There are 4 nested groupings, the coarsest first. Each group lies inside one group of the grouping before and may be the whole of it. The rows also spread widely along 16 directions, which tell nothing about the answers.
In the rows, 128 means zero.
Some rows, each with its group in each grouping after it:
[113 109 116 128 109 129 132 140  78 131  87  66 114  82 131 111 116 106
 171 126 152 158 131 122 115 154 163] -> J575 J411 J359 vame
[ 99 121 139 102 118 103 135 133 123 126  95 109 100 117 122 126 141 150
 101 128 151 117  92 154 128  85 118] -> J992 J68 J45 dasig
[144 195 159  79 176 114 152 173 153  75 145 154  80 176 135 122 118  80
  94 135 114 121  99 156 132  60 124] -> J992 J87 J116 Puzi
[118 146 124 115 126 129 144 130 114 131 116 123 106 123 129 122 136 110
 120 140 117 141 133 134 153 105 137] -> J992 J68 J151 Boso
[139 100 145 129 112 131  57 125 116 156 113 182 148 140 137 108 129 133
 130 147 160 106 131 151 108 149 123] -> J575 J697 J476 Gak
[ 97  68 149 127 147 126 152 144 128  85 169 115 147 165 133 123 112 106
 105 140 158 128 155 154 128  80 106] -> J575 J697 J135 roz
[174 105 110 110 102 146 102 132 140 126 146 118 130 122 129 132  98 107
 160 144 135 102 147 166 105 103 102] -> J575 J697 J476 tiren
[139 114  68 140 121 161 155 104 111 119 169 117 103 205 149 129  81  92
  92 117 130 161 129 141 113 144 124] -> J992 J68 J45 Rasan
[161 120 182 178 158  71  80 163 135  87 127 163 133 165 135 119 104 118
  86 156 178 124 103 130  94 159 151] -> J575 J845 J675 gud
[ 70  97 112 179 132 120 157 124 160 125 192  76 129 172 141 100 110 132
 170 125 150  98 133 112 142 105 111] -> J575 J697 J967 koz
[181 167 116 142 144 127 123 111 116 120 103  99 121  99 119 143 135 106
 123 151 112 174 146 133 111 144 122] -> J992 J524 J758 Zon
[102 126  50 191 153 130 160  76 161 127 139 102 147  99 124 157 133 110
 119  90 136 139 170  97  89 155 165] -> J992 J68 J608 subil
[113 106 118 158 118 117  99 105  88 105 106 148 151 100  90  95 128 138
 126  54 151 113 130 111 116 142  89] -> J992 J68 J151 zag
[110 124 134 140 152 127 156 114 135 128 154 129 109 204 146 116  95 124
  98 153 171 143 107 146  90  94 147] -> J992 J524 J137 bapa
[100 133  35 152 143 143 141 120 191  92 144  83 135  46 122 143 116 116
 198  48 103 136 132 152 101 157 105] -> J575 J160 J656 zego
[145 193 170  94 182 135 168 120  78 105 111  93 172  64 136 127 154 158
 107 121 160 128 162 165  64  91  64] -> J992 J87 J293 det
[133 121 126 143 104  52  85 136 135 148  89 113 109  55 120 142 160 186
 119 197 184 118 104 136 115  99 159] -> J575 J845 J755 Malud
[ 96 100 112 100 122 151 138 120 123 106 118 171 124 123 104 122 113 103
 130  96 138 149 135 155 118  77 131] -> J575 J411 J359 naz
[110 129 125 127 106 163  99 125  43 141 124 114 138 132 114  48 130  85
 206  77 122 102 173  86 165 159 102] -> J575 J160 J656 Nufif
[106  96  45 158  61 114 109  62  90 156 110  70  64 177  89 122 173 152
 105  82 111 128 102  76 177 147  81] -> J992 J87 J116 mevoz
[105 149  98 162 128  88 141 113 119 122 134  92 101 107 111 118 156 159
 132 154 140 167 119 105 146 104 130] -> J575 J845 J230 Zuz
[ 95  91 159 104 149  91  79 182  93  88 135 116 160  73 130  68 126 135
 155 133 183 127 125 170 111 122 107] -> J575 J845 J755 Bosot
[ 74  99 129 139 116 108 137 168 130 112 102 149 110  98 131 125 110 122
 145 109 138 119 107 132 170 129 160] -> J575 J160 J656 Nufif
[ 61 134 183 156 101 119  93  95 173 195  72 188 140  90  87  78 148 191
 197 141 134 129  85 146 145  81 127] -> J992 J68 J45 Rasan
[149 120  55 136  92 123  54 153  99 150 170 206 148  70 159 111 106 152
 151 170 151 118 149 156 158 163 125] -> J575 J697 J967 koz
[114 147 141 142 115 134 134 119 106 151  97 172 118 136 140 127 128 160
  96 137 125 153 103 150 152 146 114] -> J992 J68 J151 zag
[113 150 111 130 131  84 124 137 131 135 118  37 100  85 138 126 173 149
 131 146 130 108 117 126 149 132 114] -> J992 J68 J151 Boso
[144 135 123 133 107 112  68 133 103 142 155 103  66 215 142  66 119 142
 139 179 144 179  58 148 137 148 101] -> J575 J411 J359 naz
[129  92  66 129  75 136 150 116 108 130 110 143  88 136 126 163 100 123
 104 110 140 125 117 129 134 113 144] -> J575 J697 J476 tiren
[103 118  95 136 148 121 148 162  99 100 161  89 123 119 160 101  94 103
 132 120 147 149 128 140 131 159 141] -> J992 J68 J608 subil
[171 203 182 104 133 138 130 169 124 125  75  87  95 117 141 105 102 104
 194 113 114 105  81 151  96 143 111] -> J575 J697 J476 tiren
[143 103  74 184 105 152 132  81 159 135 108 105 109 160 113 178 137  79
 122  91  81 129 164  89 152 184 134] -> J575 J160 J656 Nufif
[143 174  96 141 152 122 132  98 139 112 148 146 120 133 110 113 120 116
 128 107 148 126 129 118  77  89 130] -> J992 J87 J293 det
[ 77  92 137 158 177 113 127 134 169 114 193 154 167 142 149 111 124 120
 127 185 171 151 162 152 111  89 159] -> J575 J697 J476 Gak
[105 139 102 131 160 137 156 116 124  82 108 133 113 147 119 151 143  89
  83  53 118 139 132 118 113 146 119] -> J575 J411 J359 naz
[104 154 145 134 137 138 123 121 122 156 107  94 165  67 148 115 160 181
 170 119 143  97 143 156 116 153  75] -> J575 J160 J656 Nufif
[129 132  60 119 146 115 119 135 192  79 157 108 107 112 121 148 131 105
 130  88 110 114 118 160 111 118  98] -> J575 J845 J755 Malud
[117  93  79 117 137 166 118 142 144 127 154 148 159  99 161 128  86  85
 146 120 124 143 162 182 115 169 145] -> J992 J68 J608 subil
[ 94 108  78 139 120 134 102 100 123 141 201 126 117 204 118  60 126 101
 150 106 140  89 146  98 149 100 109] -> J992 J68 J608 subil
[135  97 132 153 139 121 115 123 194 103 161 119 117 202 138 141 106 141
  99 143 130 154  86 184 106 137  81] -> J575 J845 J230 Zuz
[ 91 110  94  81  96 138  79 115 157 162 144 179  98 146 117  76 119 139
 180 143 160 120  87 177 103  49 136] -> J575 J697 J476 Gak
[107 163 134  96 121 152 153 151 153 160  87 154 127  63 152 137 106 134
 187 127 137  94 118 173 103 102 155] -> J575 J697 J476 Gak
[ 53 125 126 187 124 147 181 112 139 140  95 155 140  90 131 134 110 181
 158 103 123 189 103 148 149 153 125] -> J575 J160 J656 Nufif
[ 66  73  55 169 112 111 149 101 158 102 163  76 122 101  93 121 120 157
 163  82 126 141 117 133 152 100  79] -> J992 J524 J137 bapa

New rows, each followed by its group in each grouping:
[137 120 133 151 118 132 110 128  93 108 102 147 123 157 120 122 118 127
  98  74 113 132 106 129 149 188  74] -> J992 J87 J116 mevoz
[ 99 125 128 170 124 115 118  75  94 150 115  99 121 154  98  75 145 128
 140 120 163 150 131  80 105 115 146] -> J992 J68 J151 Boso
[181 171  46 138 142 149 138 109 110  77 182 114 110 140 110 115 102  65
 146 105 104 175 166 112 109 124 115] -> J575 J845 J230 Zuz
[136 157 158 121 145 138 135 119 121 141  98 121 117 156 142 121 127 123
 104 135 137 147 109 153  96 137 126] -> J992 J68 J608 subil
[115 164  99 117 127 107 118 150 152 152 121 132  84 110 156 133 140 115
 143 176 132 127 111 135 140 116 185] -> J575 J697 J967 koz
[122 118 119 130 120 161 146  91 140 124 126 119 113 184 110 125 116 126
 123  86 105 137 109 155 130 115  58] -> J992 J524 J758 Zon
[ 97 142 128 173 118 132 162 135  93 151  95 120 141 103 157 136 121 153
 138 103 136 105 133 108 153 199 129] -> J575 J845 J230 Zuz
[147  83 163 156  84  88 113 158 126 137  89  76 115 108 123 128  93 133
 162 155 173  79 111 122 117 126 152] -> J575 J845 J755 Bosot
[147 107 186 188 163 108 110 124 128  73 149 142 184 129  88 107 127 104
 132 137 132 156 181 111 130 118  95] -> J575 J845 J230 Zuz
[105 126 109  90 116 120  93 132  68 112 128 105 137  58  92  48 135 116
 211  89 178  95 153 116 101  63 120] -> J575 J160 J656 zego
[145 151  34 137 119 149  53 108 131 174 188 182 112 163 155  90 126 110
 148 168 109 151 138 143 158 177 129] -> J992 J524 J758 Zon
[105 168 119 151 170 149 185 118 154 134 154 113 180  84 168 153 131 164
 138 130 141 110 172 159 100 134 100] -> J575 J845 J230 Zuz
[106 142 149 145 113 138 145 127  95 165 138 126 140 123 135  70  87 141
 197 147 174 105 135 117 115  93 145] -> J992 J87 J116 Puzi
[153  33 108 115  63 126  83 150 101 108  99 130 133 118 123 163 112 130
  93  81 127  66 132 163 164 174  55] -> J575 J845 J755 Malud
[132 164  94 122 125 114 160 141 124  89 109 198 116  80 113 175 135 135
  82  92 113 106 137 128 162  96 116] -> J575 J845 J230 Zuz
[111 133 138 151 172 143 138 134 173 123 194 214 177 155 158 131 108 119
 113 173 142 125 177 160 129 104 140] -> J575 J845 J230 Zuz
[128 172 124 134 133 148 156 119  81 142 140 109 109 160 135  92 120  73
 165 136 140 116 173  75 132 104 172] -> J575 J160 J656 zego
[ 83 102 164 143 149 123 133 125 133 132 141 143 149 150 138 104 122 145
 116 152 158 147 123 157 124 110 119] -> J992 J87 J293 det
[103 129 102 105  97 103 105 123 102 143 100 108  71 137 113 117 178 119
 121 139 123 125 114 106 174 101 135] -> J575 J697 J967 koz
[165 176  72 177 154 157 127  53 196 155 181 154 143 181 137 163 149 126
 109 158 119 133 173 128  81 121 113] -> J575 J697 J135 roz
[148 106 119 173 110  77 109 136 157 103 115 122 122 101 100 156 128 120
 125 118 140  72 138  95 140 120 139] -> J575 J845 J230 Zuz
[112 145  53  98 145 145 149 154 145  97 170 137  87 163 166 145 114  70
 106 105 106 121 130 147 147 134 138] -> J575 J697 J967 koz
[ 31  77 111 189 112 104 175 141 190 129 154 117 115 130 140 141 114 187
 147 145 128 149  84 154 192 113 114] -> J575 J697 J135 roz
[104 141 114 142 120 114 131 158 101 154 113 187 112 127 172 122  89 141
 111 137 175 103  96 131 124 159 190] -> J992 J87 J116 mevoz
[123 132  88 131 109 125 127 119 130 128  99 114  97  90 102 119 118  85
 163 110 116 145 130 113 131 114 174] -> J992 J68 J151 Boso
[104 106  88 149 123 127  78 106 132 137 155 162 125 157 122  91 126 136
 132 124 137 157 111 143 131 147 113] -> J992 J87 J116 mevoz
[141  98 176 142 125 110 110 157 119 125  99 143 147 117 148 152 124 141
  95 171 146 133 133 166 138 159 124] -> J575 J845 J675 gud
[108 124 132 142 118 112 130 145 139 126 122 157 119 119 135 124 103 166
 125 127 145 124  85 161 136 120 112] -> J992 J87 J116 mevoz
[125  90 110 103 106 164 109 111  92 119 128 179 149 123 123 116 106 147
 118 104 154 152 133 185 106 112  79] -> J575 J160 J656 zego
[181 189  87 154 154 125 161 147 184  81 134 100 117  64 119 153  74  90
 183  93 104 111 127 139  91 119 126] -> J992 J524 J758 Zon
[131 108 121 133 118 146 122 139 168 126 117 131 121 136 130 126  82  77
 178 112 127 114 126 150 100 138 163] -> J575 J845 J675 gud
[115  80 110 111 137 178 155 127 136 118 181 127 163 150 153 129  83  98
 133 135 131 141 175 187 117 111 102] -> J992 J87 J116 mevoz
[ 99 164  86 152 145 133 134 131 114 145 144 174 140 118 161 136 147 124
 105 106 111  92 158 107 178 183 126] -> J992 J87 J293 det
[114 123  96 160 120 185 173 119  65 118 148 139 142 177 147  92  52  90
 159  57 143 134 145 110 108 182 125] -> J575 J845 J230 Zuz
[102 139 158  82 102 160 125 156 133 184 112 134 101 186 188 112 114 153
 145 122 142  38  84 180 141 143  94] -> J575 J160 J656 Nufif
[146 127 145 106 150 110 100 164 157  89 119 158 130  90 117 121 107  83
 145 148 142 141 132 166  96  92 160] -> J575 J845 J755 Malud
[120 118  92 152 126 126 105 101 178 112 131 152 133 100  87 109 104 116
 186 102 151 140 119 139  66  82 144] -> J575 J697 J135 roz
[122 123  84 168 107 127 130 100 154 133 153 157 113 141 100 125 114 117
 146 133 110 143 139 109 160  95 136] -> J992 J87 J116 mevoz
[106 112 102 180 116  61  92 142 148 112 112 138  90 106 114 126 131 143
 126 143 155 146  79 106 141 132 169] -> J575 J697 J967 koz
[120 146  13 155  99 138 116 121 161 132 136 129 103  74 134 127  89 131
 199  60 131 104 100 131 102 166 142] -> J575 J160 J656 zego
[154 167 121 136 132 129 156 144 115 106  61 129 109  80 121 150  94  72
 150  84 142 114 127 104  73 140 196] -> J575 J697 J135 roz
[138 145 145 145 134 140 128 144 101 101 119 125 127 131 119  91  94 104
 166 113 120 174 118 139 123 153 110] -> J575 J845 J755 Bosot
[126 138 150 155 150 120 182 133 117  97  94 111 137  96 139 172 125 149
  89 120 146 147 134 143 110 133 118] -> J575 J160 J656 Nufif
[108 150 194 162 134 106 128 149 208 132  85 147 121 114 129 116  80 176
 187 118 164 105  35 175  66 105 127] -> J575 J697 J967 koz
[157 179 114 167 133 166 189  96  88 147 150 113 124 176 170 144 101 156
 102 158 146 170 141 134 104 147 107] -> J575 J160 J656 zego
[143 103  91 132  54 131 151  98  65 167 104 145  88 161 121 162 133 136
  77 158 141 109 155  95 178  97 140] -> J575 J845 J755 Malud
[170 178 142 139 124 151 115 136 205 137 137 183 102 179 127 117  73 104
 180 139 104 117  88 165 105 108 126] -> J575 J845 J755 Bosot
[197 158 188 106 142 134 125 101 163 112  15 186 125  94  82 199 140  92
  72 128 109 162 131 161  64  89 154] -> J992 J87 J116 mevoz
[160  49  92 174  91 153  96  92 148 120 108  73 108 167 105 138  89  74
 156 114 113 196 126 136  98 187 138] -> J575 J160 J656 Nufif
[146  90 107 118  94 116  65 117  83 136  99 182 113 131 101 117 141  96
  88 137 132 141 145 118 157 132 149] -> J992 J68 J608 subil
[131 169 136 135 169 144 145 118 115 105 103 181 143 144 135 146 136 103
  79  87 128 133 146 127  99 158 130] -> J575 J845 J230 Zuz
[149 147 131 195 159  70 125 141 144  88 138 127 131 122 124 154 143 117
  89 145 138 115 149  85 141 148 146] -> J575 J845 J230 Zuz
[189 112 150 176 135 121 133  83 141  80  99  52 139 142  71 156 135  87
 122  91 117 136 165  96  80 127  87] -> J575 J845 J230 Zuz
[ 74 128 140 159 174 112 166 125 130 126 143 126 158 112 150 127 135 152
 106 150 162 139 147 140 125 115 134] -> J992 J524 J758 Zon
[153  92  99 146 125 101  38 161  99 103 147 158 135 128 146  96 104 116
 119 140 159 151 114 152 120 210 129] -> J575 J845 J230 Zuz
[135 168 135 129 172 133 167 124 119 120  93 161 150  90 153 156 102 137
  89 117 178 128 129 160  47 125 155] -> J992 J524 J758 Zon
[189 200 149 115 101 119 106 137 150 139  71 182  68 154 106 125 100 111
 133  95 117  61  66 122 112 101 133] -> J992 J68 J608 subil
[115 147  84  88 103 155 131 104 117 123  87 142  93 123 102 114 120 126
 150  51 124 128  89 152  94 109 101] -> J575 J845 J230 Zuz
[149 108  98 174 100  98  92 147 153 104 135 141 132  78  94 117  94 104
 192 108 129  89 141 102 144 128 142] -> J575 J845 J230 Zuz
[ 45 112 161 116 191 165 149 100 154 140 149 196 152 221 157 106 139 115
  64 134 146 175 129 179 104 114 139] -> J992 J68 J608 subil
[117  76 143 162 104 116 122 115 106 160 118 116 146 135 148 143 132 160
 104 172 179 107 154 128 131 136 136] -> J575 J160 J656 Nufif
[114 118 121 173 134 126 153 121 108 120 155 114 126 179 133 102  93  93
 139 124 164 116 150  88 111 124 161] -> J575 J845 J755 Malud
[136 163 116 113 120 140 157  97 120 157 120  93  90 159 126 137 148 123
 120 155 115 129 137 127 142  87 116] -> J992 J524 J137 bapa
[102  59 122  82 118 111  57 116 138 124 128 123 117 135  86  86 153  94
 144 140 146 128 135 155 127  65 125] -> J992 J524 J137 bapa
[102  95 152 149 107 111 139 160 111 137  79 176 111 122 127 116  67  89
 145 127 170  97 112 106 133 115 222] -> J992 J524 J758 Zon
[110 124  75 156 122  80  66 131 200 116 118 146  73 128 106 131 153 105
 122 115  90 138  78 124 170 156 151] -> J992 J68 J151 zag
[135 141 104 117 154 117  92 162  87 100 163 161 138 109 158 100 123 116
 115 149 160 141 147 151 126 146 131] -> J575 J160 J656 Nufif
[ 87  97  92 149 120 158 110 103 130 160 131 143 181  55 136 112 125 150
 189 128 148 153 168 160 111 149 131] -> J575 J160 J656 zego
[128 107 159 124 159 102 121 180 113  70 134 108 143 111 137 125 119  94
 113 115 152  99 147 137 128 134 116] -> J575 J411 J359 naz
[ 99 137 119 137 103 117  83 153 120 184 128 157 139  77 165  86 116 186
 191 177 176 110  99 165 124 149 141] -> J575 J697 J135 roz
[ 75 124 118 136 138 149 124 107  96 131 100 123 153 106 113 102 166 100
 157  52 124  91 177  91 143 155 116] -> J575 J160 J656 Nufif
[120 178 127 141 116 131 139 107  82 128 136 214 109 179  91  88 134 107
 127  99 125  91 151  61 175  70 128] -> J575 J845 J230 Zuz
[203 168 104 133 136 128 122 119 118 115 128  71 116 130 152 157 127 136
 102 146 132 145 127 157  80 173  85] -> J575 J845 J230 Zuz
[107 144  97 100 100 139 102 155 137 135  88 104  89 112 138 111 124 131
 172  43  91  76  64 159 155 191  71] -> J992 J87 J116 mevoz
[ 76  89 156 122 108 138 147 121 108 193 120 112 153 118 172 123 131 197
 114 192 173 131 129 184 137 118 116] -> J992 J68 J608 subil
[101  79 145 191 136 122 156  83 231  87  99 179 127 169  68 194 136 123
  75  98  84 177 116 142 143  94 106] -> J575 J845 J755 Bosot
[ 73 113  92 113 123 161 189 101  99 140 126  78 113 142 136 123 132 103
 140 119 133 161 157 125 128 109 150] -> J575 J845 J230 Zuz
